The same things were measured in two ways. Each way mixes the same 10 hidden numbers, adds some noise and spreads widely along 6 directions of its own, which tell nothing about the thing.
In the rows, zero is written as 128.
Some things both ways: the first way, then the second way.
[145 182 133 155 161  85 117 142 115  64  92 114 129 104 117  72 117 160]
[126 122 129 112 126 131 125 120 118 116 138 142 110 149 149 107 149  98
 140 173 117 131  97]

[137 129 153 124  96 126 103 145  90 133 125 146 123 150 124 102 108 154]
[172  93 122 119  88 187 192 150 147 168  87 142 115 115 116 134 101 106
 129 115 145 106 149]

[137 110 185 133 108 115 141 105 135 204 141  66 235 164  97 152  83  97]
[146 150 140 153 120 164 173 115 133 146  96 162 104 140  89 119 111 111
 148 135 140 113 123]

[173 183 120  97 114 117 140  81 106 170 126 132 118 188 116 130 130 144]
[153 149 135 152 160 154 151 123 115 140 111 133 122 105 132 130 134 110
 138 128 131 143 120]

[177 112 160 139 160  78 106 121 133 125 139 123 137  80 150 108 124 141]
[121 124 108 131 124 127 116 109 118 103 124 133 115 159 136  84 117  86
 131 170 143 145 117]

[ 84 148 153 165 145 109  85 148 121 110  68  89  87  92 111 100 127 107]
[147 106 139 114 108 163 167 143 142 138 116 137 123 135  96 127 112 108
 142 123 157 118 136]

[144 126 147 118 117 110  98 150 101 122 153 164 106 105 156 134 125 137]
[165 113 132 125  96 191 180 177 128 145 108 155 111 140 105 134 105 123
 123 128 147  97 132]

[152 107  98 113 116 131 147 106 137 176 122 122  98 164 142 180 117 107]
[178 170 100 182 194  74 121 116  75 106 107 163 136  83 160  75 107 133
 158 102  99 177 178]

[ 87 124 103 122 146 134 206 143 155 145  98 106 150 162  83 153 150  96]
[139 131 115 135 149 135 131 124 112 127 119 138 120 137 139 114 119 100
 127 139 137 139 144]

[121 138 131 157 176 127 153 115 138  79 127 122 188  90 140 122 168 135]
[136 132 114 128 133  95 139 107 107 138 117 157 111 140 123 158 135 136
 137  85 157 123 152]

[122  71 156 139 102 131 122 166 115 129  89 116 165 157 117  79  68 145]
[148 113 100 125 119 122 155 134 119 132  98 162 102 159 133 109 112 123
 112 131 119 111 166]

[158 146 133  87 135 109 124  74 108 103  95 138  83  59 153 108 162 149]
[129 117 147 111 170 147 157 127 138 155 149 165 118 192  96 147 126  81
 147 135 178 139 139]

[136 160 117 150 139 100  74 173 122 150 127 131   4 106 145 126 114  91]
[159 154 132 142 166 139 146 145  86 111 108 153 104  98 146 144 134 151
 107 105 116 133 145]

[117 177 124 140 165 105 174 114 139 106 125 114 167 121 110 140 168 123]
[145 125 129 139 138 140 145 127 111 124 121 132 114  96 138 124 131 127
 134 122 129 129 136]

[128 120 133 149 117 141  70 142 118 179 112  75  38  99 131 147 111  96]
[199 118 130 164 186 134 172 198  96 118 129 157 131  85 146 112 143 187
 142 111  98 126 147]

[ 93 154  93 114 122 133 188 121 117 118 106 143 134 182 108 148 147 135]
[133 125 158 105 120 141 153 159 122 118 117 117 103 136 119 151 159 158
 112 128 121  85 122]

[233 115 111  94 134 111 105 106 141 170 220 177  76 106 168 173 130 144]
[ 94 151 136 113 171  72  89  82  96  96 137  81 130  95 156 158 170 119
 114 103 139 149 139]

[185 170 118 112 122 165 189  91 139 123 151 123 229 158 102 151 137 102]
[ 80 161 116 159 130 133 112 114 118 141 158 134 142 175 120 151 183 112
 156 180 136  89  67]

[160  98 165 144 110 121  29 152 107 169 133 110 126 155 134 102  41 143]
[155 149 132 172 199  81 119 135  78  89 127 120 113  64 163  84 141 156
 120  96  95 144 161]

[118 144 155 147 135  92 111 150 131 106 141 125 112  89 108 101 104 146]
[138 130 146 110 144 125 154 130 125 141 133 130 113 115 137 155 140 108
 122 113 132 110 145]

[114 112  99 134  96 183 114 165 149 197 144 121  87 166 131 202 123  50]
[115 188 144 150 184 122 112 104 102 123 112 116 124 130 128 143 159 112
 120 126 130 146 116]

[193  94 149 117 135 107 138  93 151 200 181  94 168 146 109 141  86 151]
[147 136 143 117 149  99 151 145 118 121 153 142 115 150 136 152 161 142
 138 129 126 109 100]

[ 81 101 138 158 134 140  85 182 126 145 120 122 128 142 144 143 118 101]
[180 144 130 128 121 142 175 141 116 136  90 164 107 130 111 138  99 129
 132  90 152 134 146]

[135 122 134 140 126  98 124 104 137 191 105  82  77 164  88 128  95 127]
[110 168 182  84 144 161 139 127 131 144  84 139  77 235  79 175 161 111
 104 129 155 128  97]

[124 158  93 144 124 133 140 154 136 128 102 128  40 130 116 145 146  83]
[ 85 152 123 102 108 130 109 129 115 106 112 108 141 174 110 170 177 136
 116 164 132  99 100]

[ 83 123 149 169 139  98 120 146 150 109  84  91  80  73 101  93 125 133]
[126 153 113 103 160  76 130  94 127 129 123 140 147 169 133 153 131  85
 141 137 141 152 148]

[146 128 147 157 171  68 134 123 164 144 109  70 116  98  87 113  98 119]
[101 136 133 110 152  92 102  48 117 122 111 115 104 120 139 108 122  68
 132 116 148 170 161]

[108 130 155 153 158 117 140 134 131 144  95  69 129 102  84 105 133 107]
[165 122  71 146 116 114 162 151 123 136 147 170 173 158 132 141 110 126
 176 159 155 117 130]

Other things, the second way, with their names:
(187): [174 158 103 177 184 138 136 158  92 129 132 160 148 140 148 111 122 122
 158 145 136 159 117]
(146): [134 122 121 138 128 114 144 150 116 112 136 130 131 127 119 120 129 139
 132 131 133  97 151]
(291): [139 164 102 141 159  92 114  97  98 102 128 113 167  83 147 132 107  85
 141 102 161 176 146]
(331): [140 132 143 102 106 153 151 141 133 163 111 134 122 174 110 160 140 113
 148 126 151 106 116]
(231): [145 145 111 161 138 142 144  91 119 155  72 135 104 119 139 110 122 114
 131 128 123 143 147]
(427): [132 140 113 154 111 121 138 117 117 120 133 135 113 131 125 104 115 110
 140 135 142 109 120]
(107): [129 158 142 123 189 101 124 117  90 103 120 137 132 107 130 160 146 149
 126 106 125 146 172]
(552): [143 140 112 137 127 122 150 137 117 116 105 142 129 136 123 123 137 131
 133 143 118 117 121]
(263): [132 168  98 143 151 103 129  77 109 138 105 152 156 140 123 158 110 112
 166 124 165 161 161]
(179): [123 125 125 102 113  84 143  69 133 135 113 115 106 109 146 165 143 101
 123  97 150 129 139]
(104): [119 117 115 124 131 140 140 129 118 136 127 161 109 179 118 142 135 131
 128 149 145 102 146]
(434): [134 111 108 128 126 105 128  85 116 144 122 133 101 121 154 124 114  94
 132 102 160 142 158]
(186): [195 172 133 128 169 122 191 170 108 117 124 188 136 124 129 180 132 158
 138 119 117 127 120]
(347): [122 127 109 109 113  89 128  93 126 132 102 136 128 155 110 126 112  94
 142 110 157 130 167]
(574): [130 107 104 148 113 111 129 133 130 125 144 106 145 128 139  78 123  97
 153 161 130 113 130]
(530): [128 141 122 131 198 106 124 115  99 112 135 128 125 106 157 147 135 110
 106 115 136 150 176]
(134): [162 147 145 108 115 127 167  96 148 146  96 143  90 171 118 119 108  80
 141 138 145 145 109]
(245): [156 121 133 123 134 132 159  97 138 129 114 142 113 125 123 102 102  81
 152 139 151 163 125]
(91): [134 151 108 113 137  86 139 128 105 108 111 154 123 150 139 157 141 150
 118 128 114 113 152]
(622): [139 130 126 121 130 140 161 149 129 131 131 146 152 135 111 149 134 122
 149 144 133 108 131]
(79): [161  93  90 151 126 101 138 160  93  75 126 134 135  70 158  75 112 183
 133 142  97 114 180]
(566): [128 128 149  82 129 130 151 112 143 114 122 121 127 137 119 140 123  90
 132 156 137 132 144]
(310): [145 164  88 163 144 112 127 134  98 134 139 156 141 158 141 120  98  87
 137 129 152 130 142]
(315): [121 113 157  82 120 175 159 120 141 125 101 139  97 164 104 144 131 110
 119 167 136 121 137]
(76): [ 92 117 161  84 102 146 131  64 134 140 103 124  47 158 119 154 144  94
  98 119 162 119 122]
(82): [147 161 143 132 136 164 140 145 125 128  98 109 135 137 122 114 144  99
 135 159 117 139  83]
(195): [125 128 117 124 133 111 130 168  99 100 131 131 123 143 128 145 152 162
 104 124 123  89 144]
(428): [175 107 124 134 123 133 172 108 138 134 116 138 100  87 167  81 100  89
 142 156 108 137 144]
(130): [173 151  92 161 143 108 147 140  92  92 141 158 149  97 153 119 106 140
 152 141 133 139 132]
(363): [147 141 130 136 150 124 144 145 107 119 143 138 138 110 131 144 144 134
 146 126 133 121 121]
(309): [152 135  97 129 159 104 140  80 115 130 125 159 146 118 147 140  95  94
 163 127 165 176 168]
(380): [140 151 139 144 176 143 152 125 116 145 101 142 106 127 120 134 124  96
 104  97 139 137 156]
(415): [146 130 111 151 156 101 135 153 106 136 122 135 130 136 134 120 138 131
 124  95 132 115 154]
(623): [122 130 111 174 119 179 135 148 113 131 103 133  82 157 137  87 149 106
  85 160 116 101  77]
(384): [157 115 105 164 118 149 128 142 123 128 118  96 165  94 135  57 107  90
 172 153 134 149 121]
(137): [205 167  76 142 120  67 160 112 109 118 119 175 182 109 144 138  85 135
 212 119 152 171 136]
(554): [124 121 115 129 134 112 130 127 114 107 124 119 134 111 141 123 155 133
 129 144 115 119 127]
(197): [159 114  98 171 144 159 143 174  95 111  90 119 124  76 152  79 121 136
  88 123  93 114 168]
(509): [176 110 135 127 132 156 166 166 120 142 117 138 123 126 114 132 115 135
 141 103 162 130 138]
(516): [167 139 103 133 136 105 148 125 115 105 126 144 162 108 143 131 126 131
 171 148 130 151 120]
(156): [116 131 127 148 165 114 127 112 106 126 135 156 126 135 115 119 136 133
 155 125 138 128 165]
(70): [118 160 170 105 165 133 116  94 115 136  73 110  94 160 102 137 138 106
 116  96 152 164 153]
(610): [153 119  90 128 102  79 150  82 147 109 136 109 169  87 150 108 108  87
 179 161 145 153 119]
(141): [183  99 106 130 124 121 159 129 130 140 126 149 121 112 168  86 110  92
 156 145 120 151 126]
(340): [143 138 116 122  99 152 155  95 127 130  98 150  98 138 137 127 111  98
 130 161 135 132 112]
(21): [170 129 131 140 108 122 153 133 126 124 128 120 109 120 136  95 110 114
 150 133 146 127 106]
(334): [113 145 142 122 145 117 117 108 110 117 124 132  91 152 133 118 152 100
 112 130 128 132 109]
(68): [185 103 126 155 125 165 182 162 136 172 126 149 127 105 131 112 129 114
 169 115 134 114 107]
(499): [134 147 119 137 153  92 126  94 125 131 144 112 141 122 149 120 124  68
 151 135 154 158 120]
(349): [164 113 142 141 160 145 152 131 115 126 139 135  92 100 152  89 104  95
 122 124 139 145 145]
(559): [150 122 110  98  65 101 164  98 147 115 104 123 116 124 145 143 130 118
 134 153 129 111  99]
(199): [170 151 102 168 149 116 141 121 108 119 114 140 157  88 142  83 101  96
 169 131 123 162 132]
(394): [134 132 188 109 158 161 154 167 133 141 141 123  97 176 106 142 170 125
 122 141 134 105  87]
(387): [166 136 123 172 166 150 168 156 103 143 129 176 104 110 135 114 123 124
 123 112 118 113 139]
(483): [158 150 136 137 149 120 157 139 117 132 133 156 117 144 126 136 127 125
 145 127 134 122 125]

Some of these things the first way, each followed by its name:
[165 134 105 128 110 147  70 155 113 128  81 156  91 191 143  81  75 130] => (334)
[121 157 101 131 147 112  93 163 118 169  92 135   5 137 150 131 132  71] => (130)
[113 131 141 143 149  99 132 145 129 108  97 115 135 131  90  89 108 141] => (195)
[195 109 166 116 149  88 146  79 140 147 166  77 160  36 127 166 119 119] => (156)
[116 146  99  75  81 121 138 134  83 104  88 193  67 156 159 125 137 155] => (566)
[112 136 134 153 135  99  83 122 105 123 105 112  46 102 132 136 127 142] => (70)
[198  89 133 126  96 116 115 129 128 218 178 151 103 188 165 135  88 136] => (559)
[200 146 133 102 143  85  71 117 130 147 181 192  78 109 169 137 148 151] => (291)
[146 163 115 145 132  97 100 109 147 174  97 104  20 126 124 137 122  87] => (199)
[183 109 139 100 100 110 131 108 143 165 177 132  87  73 143 179 124 114] => (622)
[134 134 137 142 153  81 141  93 154 161 150 101  72  71 128 154 135 110] => (483)
[149  87 164 133 110 151  49 167 118 137 172 149 175 132 148 123  91 150] => (499)
[127 162  91 105 147 138 171  94 125 157 108 123  97 164 117 159 180 112] => (187)
[108 125 157 160  85 165  58 184 102 112 156 145 186 153 147 142 114 144] => (82)
[108 152 100 110 138 113 169 131 128 107 133 134 105  96 136 184 171 115] => (107)
[178 117 134 103 100 142 123 118 136 179 137 133 148 165 133 130  95 107] => (387)
[187 121 133 103 127  98 123  72 126 172 157 144  94  96 188 159 157 135] => (245)
[123 145 100 127  90 160 121 126  97  79 106 197 109 133 209 137 173 133] => (552)
[180 117 143 116 118  73 129  53 119 173 161 155  90 133 179 130 129 181] => (134)
[105 147  97 146 140 142 145 142 122  99  74 128 103 154 132  93 146 143] => (141)
[ 80 156  94 147 139 138 164 137 127  96 102 116  87 126  91 147 152 117] => (331)
[ 91 143 125 138 109 135 113 133 134 135  76 137  79 144 124 104 128 108] => (380)
[183  87 151  98 130 112 129  92 122 234 178 119 188 223 107 149  74 152] => (21)
[102  91 110 114 130 173 135 149 126 185 125 107 135 175 110 184 141  99] => (509)
[156 125 108 123 105 164 113 146 110  79 151 189 133  98 203 153 164 136] => (554)
[138 136 136 155 150 109  98 127 132 121 127 145  99  94 161 119 126  98] => (427)
[134 121 123 118 148 104 142 127 142 117 145 176 102 103 140 128 144 125] => (310)
